The groups are shells around one centre, one inside the other: the same stretched ball of 6 dimensions in 10 sizes.
Known rows, each followed by its group:
3.54 0.82 0.80 -0.32 -2.40 1.93 1.24 -0.34 2.58 -0.97 -0.35 -0.83 1.06
 -0.19 -> dobe
1.77 -1.11 2.87 -1.47 -3.36 1.91 -2.93 2.15 -0.22 0.35 1.57 -2.03 0.58
 1.13 -> Sunuf
-0.60 -1.43 1.20 -1.92 -1.53 -0.83 -3.06 1.74 -0.86 -0.66 0.85 -2.29
 0.85 0.99 -> vedam
2.92 0.03 2.67 -1.27 -1.86 -0.56 -1.98 2.28 0.57 0.45 0.62 -1.77 -0.10
 0.49 -> dop
-0.88 -0.09 -1.19 -1.17 -1.35 -0.76 -0.72 -0.89 1.60 -1.14 -1.37 -0.46
 1.91 -0.09 -> dobe
4.89 2.48 -0.61 0.28 -0.56 -1.73 3.26 -0.38 4.51 0.59 -1.07 -0.25 0.14
 -0.98 -> Sunuf
-0.14 0.61 -0.55 -0.53 -2.44 0.87 -1.13 0.53 2.69 1.19 -0.99 -0.78 0.94
 -0.56 -> Nafi
1.41 0.47 -2.71 0.16 -0.34 -0.01 3.64 -0.26 2.90 -0.72 1.09 -2.59 0.69
 -0.21 -> nidil
3.91 2.12 -2.19 0.34 -0.10 -1.68 4.56 -1.76 4.56 -0.73 -1.12 -0.20 0.97
 -0.89 -> nidil
0.24 0.75 -0.46 -0.70 -1.61 -0.92 -1.11 0.81 2.49 1.32 -0.97 -0.81 0.61
 -0.49 -> dobe
3.80 -0.04 -0.95 -0.66 -0.81 -2.51 2.83 -1.02 2.07 -0.19 1.77 -0.71 1.24
 1.15 -> Sunuf
3.85 0.71 2.85 -0.75 -2.43 2.16 -0.72 1.40 1.44 -1.04 -0.44 -1.63 0.23
 -0.23 -> Nafi
2.79 -0.28 1.71 -0.86 -1.71 1.29 -0.14 1.81 0.56 -0.98 1.38 -2.91 0.09
 0.48 -> zup
0.25 1.50 -0.55 -0.20 -1.84 1.08 -0.56 0.74 3.34 0.67 -2.04 -1.05 0.50
 -1.40 -> nidil
0.34 0.22 1.96 -1.14 -2.56 1.59 -3.18 2.08 1.02 0.20 -1.06 -1.68 0.34
 -0.43 -> dop
0.88 -0.90 -0.27 -0.80 -3.07 1.70 -0.18 -0.07 1.41 0.34 1.52 -1.25 1.61
 0.98 -> zup
0.78 -1.01 0.10 -1.52 -1.60 0.03 -0.20 -1.14 0.24 -2.80 -0.01 -0.92 2.22
 0.89 -> noze
1.30 0.88 -1.29 0.03 -2.17 1.83 1.49 -0.47 3.36 0.03 -0.51 -1.06 1.17
 -0.60 -> zup
2.37 0.54 -1.67 -0.57 -0.57 -2.85 2.20 -1.05 2.74 0.18 0.30 -0.33 1.24
 0.35 -> dop
0.44 0.06 -0.60 -1.19 0.01 -2.12 0.03 0.21 1.03 -1.70 -0.65 -1.69 0.91
 -0.06 -> nidil
2.64 1.86 -2.27 0.44 0.28 -1.62 3.63 0.38 4.04 0.50 -0.09 -2.01 -0.19
 -1.02 -> geze
1.01 -0.17 -2.58 -0.74 -0.62 -1.74 2.66 -2.35 2.20 -1.72 0.11 -0.37 2.29
 0.53 -> Sunuf
0.54 -0.81 3.46 -1.52 -3.97 3.39 -4.58 2.61 -0.17 0.27 0.15 -1.97 0.55
 0.43 -> vedam
3.60 0.41 -1.26 -0.61 -0.42 -2.88 3.04 -1.45 2.46 -0.69 0.74 -0.35 1.36
 0.68 -> Nafi
0.82 0.69 -0.03 -0.97 -1.93 -0.60 -0.97 -0.58 2.35 -0.14 -1.84 0.29 1.51
 -0.36 -> zup
-0.79 -1.34 -0.53 -1.70 -0.77 -1.98 -1.27 0.47 -0.23 -1.06 0.88 -1.92
 1.34 1.03 -> nidil
3.48 -0.70 1.61 -1.14 -2.09 -0.43 -0.18 1.11 0.57 0.25 2.23 -1.70 0.58
 1.38 -> Sunuf
0.30 -1.09 -2.04 -0.47 -1.55 0.37 1.62 0.45 1.40 0.41 2.91 -2.82 0.98
 1.06 -> noze
3.05 -0.64 1.33 -1.01 -1.88 1.56 0.74 0.19 0.45 -2.41 1.21 -2.14 1.14
 0.85 -> nidil
-1.16 -0.97 0.76 -1.64 -2.79 1.31 -3.04 0.16 0.27 -1.05 -0.77 -0.86 1.90
 0.43 -> zup
4.79 -0.41 2.64 -1.26 -2.13 -0.20 -0.05 0.70 0.46 -0.81 1.59 -1.23 0.72
 1.29 -> geze
1.57 0.57 -1.79 -0.26 -2.43 0.34 1.74 -1.98 3.51 0.31 -0.45 0.52 2.11
 0.06 -> vedam
1.22 0.39 -1.97 -0.80 0.02 -3.15 1.80 -1.09 2.25 -0.80 -0.31 -0.65 1.36
 0.13 -> dobe
0.82 -0.51 0.35 -1.04 -2.93 1.99 -0.69 -0.70 1.30 -1.19 -0.20 -0.64 2.00
 0.46 -> dop
-2.06 -1.08 0.45 -1.27 -3.46 2.81 -3.46 1.21 0.57 0.33 -0.03 -1.73 1.41
 0.29 -> pem
1.78 -0.91 1.40 -1.68 -0.61 -2.41 -1.30 1.76 -0.48 -0.67 1.48 -2.39 0.29
 1.13 -> geze
-1.40 -1.43 -0.37 -1.77 -2.42 -0.27 -2.24 -0.72 0.23 -0.81 -0.04 -0.40
 2.41 1.04 -> Nafi
4.78 0.70 1.60 -0.21 -1.90 1.02 1.28 1.71 2.10 0.47 1.53 -2.30 -0.34
 0.21 -> dobe
-0.19 0.60 0.54 -1.45 -0.89 -2.16 -2.52 0.77 1.35 -0.24 -2.24 -0.52 0.80
 -0.56 -> Sunuf
0.39 0.78 1.36 -1.01 -2.80 0.58 -3.11 1.24 2.10 1.31 -1.86 -0.26 0.69
 -0.63 -> vedam
0.09 -0.09 -2.28 -0.62 -0.81 -0.31 1.85 -1.38 2.04 -1.80 -0.22 -1.27
 1.84 0.04 -> pem
1.34 0.63 -3.38 0.10 -1.92 0.43 3.65 -3.05 4.11 -0.45 -0.31 0.41 2.53
 -0.03 -> noze
4.74 1.11 0.32 -0.15 -1.68 -0.29 2.31 -0.17 3.10 0.35 0.53 -0.68 0.57
 0.11 -> zup
-1.31 -1.87 -0.40 -1.32 -3.00 1.91 -1.68 0.33 0.09 -0.33 1.66 -1.95 1.87
 1.25 -> Nafi
1.25 1.11 -1.44 -0.22 -1.96 -0.09 0.99 -0.93 3.64 0.76 -1.15 0.08 1.37
 -0.56 -> Nafi
6.38 2.26 -0.84 0.61 -0.81 -0.81 5.13 -1.09 4.71 0.04 0.12 -0.43 0.39
 -0.52 -> noze
1.96 0.34 -0.88 -0.54 -1.56 0.74 1.91 -1.57 2.34 -2.00 -0.58 -0.62 1.86
 -0.01 -> pem
1.94 0.34 -0.76 -0.73 -0.97 -2.98 0.44 0.66 2.26 1.87 0.98 -0.92 0.44
 0.50 -> geze
-1.08 -1.49 0.66 -1.55 -3.12 1.77 -2.83 0.62 -0.01 -0.41 0.61 -1.48 1.73
 0.93 -> dop
-1.13 -1.12 -0.85 -1.24 -2.61 2.22 -0.65 -1.46 0.80 -2.41 -0.44 -0.89
 2.69 0.51 -> geze
2.61 1.57 -0.25 -0.19 -0.88 -1.71 0.70 1.28 3.27 1.73 -0.38 -1.22 -0.28
 -0.68 -> pem
-2.33 -1.02 -1.41 -1.35 -1.66 0.09 -1.49 -0.30 0.71 -1.07 -0.36 -1.39
 1.95 0.33 -> pem
5.65 1.96 4.40 -0.87 -1.24 -0.63 -1.49 2.88 1.68 -0.08 -1.41 -1.47 -1.16
 -0.82 -> noze
4.05 0.60 -2.00 -0.17 -0.18 -3.07 4.21 -1.06 3.05 0.29 1.73 -0.90 0.88
 0.71 -> vedam
-1.78 -1.61 -2.28 -1.53 -1.21 -1.31 -0.09 -1.56 0.43 -1.65 0.61 -0.93
 2.65 1.17 -> geze
-1.59 -1.22 0.35 -1.61 -2.74 0.87 -3.10 0.57 0.21 -0.23 -0.05 -1.19 1.70
 0.64 -> dop
0.96 1.08 1.11 -0.73 -1.96 0.23 -2.07 1.80 2.24 1.08 -1.46 -1.18 0.05
 -0.86 -> dobe
2.15 -0.82 0.29 -0.61 -1.87 1.57 0.94 1.30 0.79 -0.55 2.60 -3.17 0.47
 0.93 -> pem
2.00 -0.03 3.03 -0.90 -2.17 2.64 -2.25 3.74 0.24 -0.27 0.86 -3.82 -0.84
 -0.13 -> noze
0.23 -1.00 2.62 -1.69 -3.69 3.08 -3.67 0.82 -0.19 -1.38 -0.54 -1.12 1.63
 0.54 -> vedam

New rows. What belongs after each?
1.78 1.47 -1.40 -0.22 -0.92 -0.73 1.80 -1.03 3.53 -0.58 -1.68 -0.29 1.17
 -0.88 -> dobe
6.29 1.75 3.63 -0.80 -1.00 -1.20 -0.01 1.74 1.86 -0.60 -0.87 -1.07 -0.63
 -0.40 -> geze
1.88 1.20 -2.13 -0.37 -0.01 -3.50 2.19 -0.76 3.34 0.57 -0.55 -0.36 0.85
 -0.30 -> Nafi
-1.82 -1.31 -1.62 -1.26 -2.59 1.72 -0.56 -1.84 0.95 -1.99 -0.30 -0.63
 2.97 0.65 -> nidil
0.25 0.30 -3.85 -0.21 -1.17 -1.35 3.00 -2.57 3.56 0.00 -0.05 0.11 2.33
 0.16 -> vedam
-1.33 -1.36 -2.33 -0.83 -3.27 2.25 0.42 -2.16 1.72 -0.75 0.75 -0.40 3.10
 0.97 -> nidil
1.04 -0.18 1.14 -1.89 -0.95 -3.68 -2.45 0.53 0.49 0.02 -0.76 -0.12 1.05
 0.61 -> nidil
5.39 1.57 -0.08 -0.33 0.57 -4.02 3.12 0.38 2.87 0.12 0.51 -1.16 -0.25
 -0.02 -> Sunuf
-1.64 -1.14 -0.14 -1.67 -2.83 0.38 -2.82 -0.57 0.57 -0.42 -0.63 -0.16
 2.36 0.71 -> Nafi
1.21 0.85 0.17 -0.49 -2.10 1.66 -0.17 0.12 2.47 -0.71 -1.41 -1.03 1.01
 -0.74 -> dop
2.76 0.10 -2.26 -0.19 -0.94 -1.33 3.66 -1.30 2.79 -0.11 1.71 -1.08 1.38
 0.73 -> dobe
1.97 -0.71 -1.03 -0.70 -2.13 1.20 2.15 -1.82 1.60 -1.95 1.10 -0.90 2.28
 0.98 -> Sunuf
6.30 0.98 2.07 -0.22 -2.11 1.04 2.06 0.65 2.41 -0.26 1.13 -1.35 0.13
 0.32 -> nidil
0.87 -1.00 -0.80 -1.37 -1.66 -1.21 0.32 -1.46 0.89 -1.26 0.66 -0.33 2.29
 1.21 -> Nafi
2.54 1.09 1.22 -0.63 -2.36 0.41 -0.85 0.72 2.59 0.78 -1.06 -0.42 0.55
 -0.44 -> dop
6.07 2.15 -0.52 0.22 0.06 -2.16 4.57 -0.76 3.97 -0.65 -0.22 -0.68 0.21
 -0.51 -> vedam
-2.97 -2.04 0.21 -1.74 -3.87 3.10 -3.81 0.09 -0.31 -0.81 0.14 -1.25 2.48
 0.93 -> nidil
5.72 1.66 0.60 -0.32 -0.08 -3.07 2.65 0.41 2.94 0.19 0.23 -0.89 -0.19
 -0.08 -> Nafi
1.55 0.33 1.90 -0.75 -2.42 1.60 -2.06 2.74 1.34 1.02 0.27 -2.43 -0.32
 -0.23 -> dobe
0.07 0.51 0.45 -0.97 -2.35 -0.56 -2.52 1.27 2.11 1.96 -0.96 -0.52 0.61
 -0.29 -> nidil
2.98 -0.38 -1.05 -0.96 -0.85 -2.01 2.58 -1.93 1.57 -1.72 1.00 -0.37 2.01
 1.15 -> nidil
-2.04 -1.61 1.16 -1.90 -2.59 1.33 -4.08 1.47 -0.79 -0.87 0.10 -2.07 1.38
 0.70 -> Sunuf
4.84 0.48 2.34 -0.65 -1.63 -0.02 0.35 2.07 1.38 0.34 1.48 -2.25 -0.45
 0.45 -> dobe
6.10 1.74 2.63 -0.25 -1.21 0.14 1.25 1.79 2.43 -0.26 -0.03 -1.82 -0.75
 -0.49 -> pem
0.43 1.18 -1.26 -0.34 -0.55 -0.28 0.79 0.25 2.79 -0.78 -1.58 -1.58 0.60
 -1.11 -> vedam
0.55 -0.52 -0.02 -0.56 -3.42 3.82 -0.21 -0.11 1.67 -0.69 0.51 -1.57 1.65
 0.29 -> dobe
2.48 2.14 0.25 0.10 -1.48 1.47 0.83 0.72 3.67 -0.26 -2.11 -1.27 0.08
 -1.64 -> geze
3.24 0.76 -0.99 0.37 -1.17 2.17 3.65 0.33 2.86 -1.18 1.21 -2.96 0.29
 -0.34 -> geze
4.39 1.82 -0.52 0.41 -1.73 1.54 3.43 -0.90 4.15 -0.64 -0.67 -0.71 0.81
 -0.82 -> nidil
-1.31 -0.77 1.52 -1.40 -3.25 2.34 -4.08 1.95 0.34 0.39 -0.34 -1.83 0.89
 0.12 -> Nafi
4.21 1.78 -1.08 -0.15 -0.23 -2.69 3.25 -1.23 3.77 -0.28 -0.87 0.04 0.83
 -0.44 -> Nafi
3.09 0.42 -0.41 -0.71 -1.13 -2.29 1.35 -0.34 2.32 0.53 0.65 -0.44 0.95
 0.57 -> dop
3.38 0.17 -0.62 -0.60 -0.11 -2.06 2.63 0.04 1.67 -1.00 1.42 -1.97 0.55
 0.59 -> dobe
3.56 1.39 0.29 0.07 -1.57 0.57 1.47 1.21 3.19 0.92 0.25 -1.76 -0.20
 -0.55 -> dop
4.10 1.36 -0.26 -0.10 -0.34 -1.95 2.38 0.92 2.99 0.71 0.65 -1.70 -0.30
 -0.22 -> dop
3.91 1.89 0.40 -0.27 -0.68 -2.28 1.02 0.97 3.32 1.26 -0.75 -0.73 -0.27
 -0.68 -> dobe
4.34 0.79 0.04 -0.33 -1.50 -0.88 2.22 -0.39 2.78 0.21 0.74 -0.60 0.79
 0.37 -> dop
0.84 -1.15 -0.01 -1.11 -2.52 1.61 -0.04 -0.54 0.66 -1.50 1.09 -1.41 1.94
 1.03 -> dop
1.64 0.88 0.76 -0.67 -1.32 -1.20 -1.25 2.29 2.08 1.82 -0.07 -1.76 -0.43
 -0.37 -> Sunuf
2.48 -0.74 -0.75 -0.69 -0.71 -0.46 2.40 0.09 0.93 -1.49 2.39 -2.67 0.89
 1.06 -> vedam
2.62 1.63 -0.19 -0.49 -1.09 -2.22 0.42 0.03 3.36 1.12 -1.43 0.13 0.54
 -0.64 -> Nafi
2.61 -0.03 0.67 -1.03 -0.99 -2.71 -0.37 1.62 1.22 1.40 1.51 -1.62 0.01
 0.80 -> nidil
5.30 1.60 2.10 -0.46 -0.48 -1.55 0.87 2.15 2.20 0.25 0.11 -1.99 -0.96
 -0.41 -> dobe
4.06 2.19 -1.91 0.45 0.34 -1.75 4.54 -0.60 4.32 -0.45 -0.58 -1.27 0.18
 -1.02 -> vedam
-0.17 0.57 -1.55 -0.23 -2.08 0.64 0.04 0.41 3.04 1.42 -0.29 -1.21 0.86
 -0.48 -> Sunuf
-1.25 -1.34 -2.15 -1.09 -2.87 0.61 -0.12 -1.94 1.52 -0.21 0.69 -0.07
 2.94 1.13 -> vedam
-1.77 -0.46 -2.56 -1.10 -0.82 -1.20 0.21 -1.43 1.58 -1.48 -0.87 -0.79
 2.21 0.08 -> nidil
2.70 0.43 0.70 -0.89 0.32 -2.56 0.43 2.23 0.98 -0.32 0.90 -2.94 -0.64
 0.09 -> geze
3.31 0.76 1.82 -0.34 -3.36 2.55 -0.58 1.25 2.48 1.10 0.18 -1.12 0.35
 -0.12 -> vedam
1.19 -0.36 -1.95 -0.68 -1.50 -0.29 2.18 -2.00 2.11 -1.36 0.50 -0.52 2.25
 0.67 -> zup
-0.22 -1.22 -0.73 -1.01 -2.04 1.35 -0.07 0.05 0.60 -1.19 1.33 -2.20 1.58
 0.85 -> dop
0.63 -0.43 -2.20 -0.54 -2.07 0.81 2.01 -2.15 2.33 -1.20 0.41 -0.46 2.47
 0.57 -> dobe
3.58 0.08 0.60 -1.30 -0.63 -3.89 0.49 -0.07 1.29 0.08 0.75 -0.32 0.87
 1.03 -> nidil
2.31 0.11 -0.75 0.04 -2.67 2.18 1.73 0.36 2.74 0.96 1.77 -1.89 0.76 0.35 -> Sunuf
1.01 0.16 0.84 -0.74 -3.37 2.10 -1.58 0.56 2.05 0.81 -0.37 -0.68 1.14
 0.00 -> dobe
3.81 0.72 -0.14 -0.31 -1.87 -0.29 1.96 -0.59 2.88 0.26 0.54 -0.44 1.04
 0.31 -> dop
-1.39 -1.36 -1.81 -1.01 -1.99 0.96 -0.04 -0.47 0.86 -0.86 1.18 -1.88
 1.97 0.85 -> dobe
0.12 -0.71 0.16 -1.21 -2.03 -0.80 -1.80 1.32 0.87 1.27 1.11 -1.57 0.76
 0.78 -> pem
2.38 0.08 -0.84 -0.35 -0.52 -1.22 1.87 1.39 1.83 0.59 2.15 -2.87 -0.12
 0.45 -> vedam
5.55 1.17 0.76 -0.11 -1.21 -0.24 2.85 0.28 2.78 -0.31 0.89 -1.41 0.16
 0.10 -> zup
0.70 -0.56 -1.03 -0.60 -2.51 0.72 0.34 0.04 1.92 0.94 1.49 -1.33 1.32
 0.75 -> dobe
1.19 0.01 -2.33 -0.52 -0.64 -2.65 1.92 -0.41 2.46 0.96 1.30 -1.12 1.04
 0.60 -> Sunuf
0.99 -0.62 -2.19 -0.88 -0.75 -3.01 1.59 -0.75 1.75 0.58 1.74 -0.95 1.46
 1.16 -> nidil
3.74 1.52 1.23 -0.24 -0.97 -0.64 0.41 2.33 2.58 1.12 0.06 -2.15 -0.90
 -0.65 -> dobe
0.41 -0.64 1.03 -1.53 -1.34 -0.34 -1.78 1.05 0.04 -1.37 0.00 -1.93 0.90
 0.43 -> zup
0.85 -0.83 1.12 -0.98 -3.75 2.99 -1.68 0.63 1.01 0.21 0.88 -1.33 1.41
 0.73 -> dobe
4.03 -0.32 2.02 -1.16 -0.83 -1.18 0.26 1.80 0.19 -0.90 1.90 -2.63 -0.11
 0.97 -> vedam
0.27 -1.12 -1.29 -1.15 -0.98 -0.87 0.79 -0.43 0.61 -1.42 1.40 -1.91 1.61
 1.02 -> Nafi
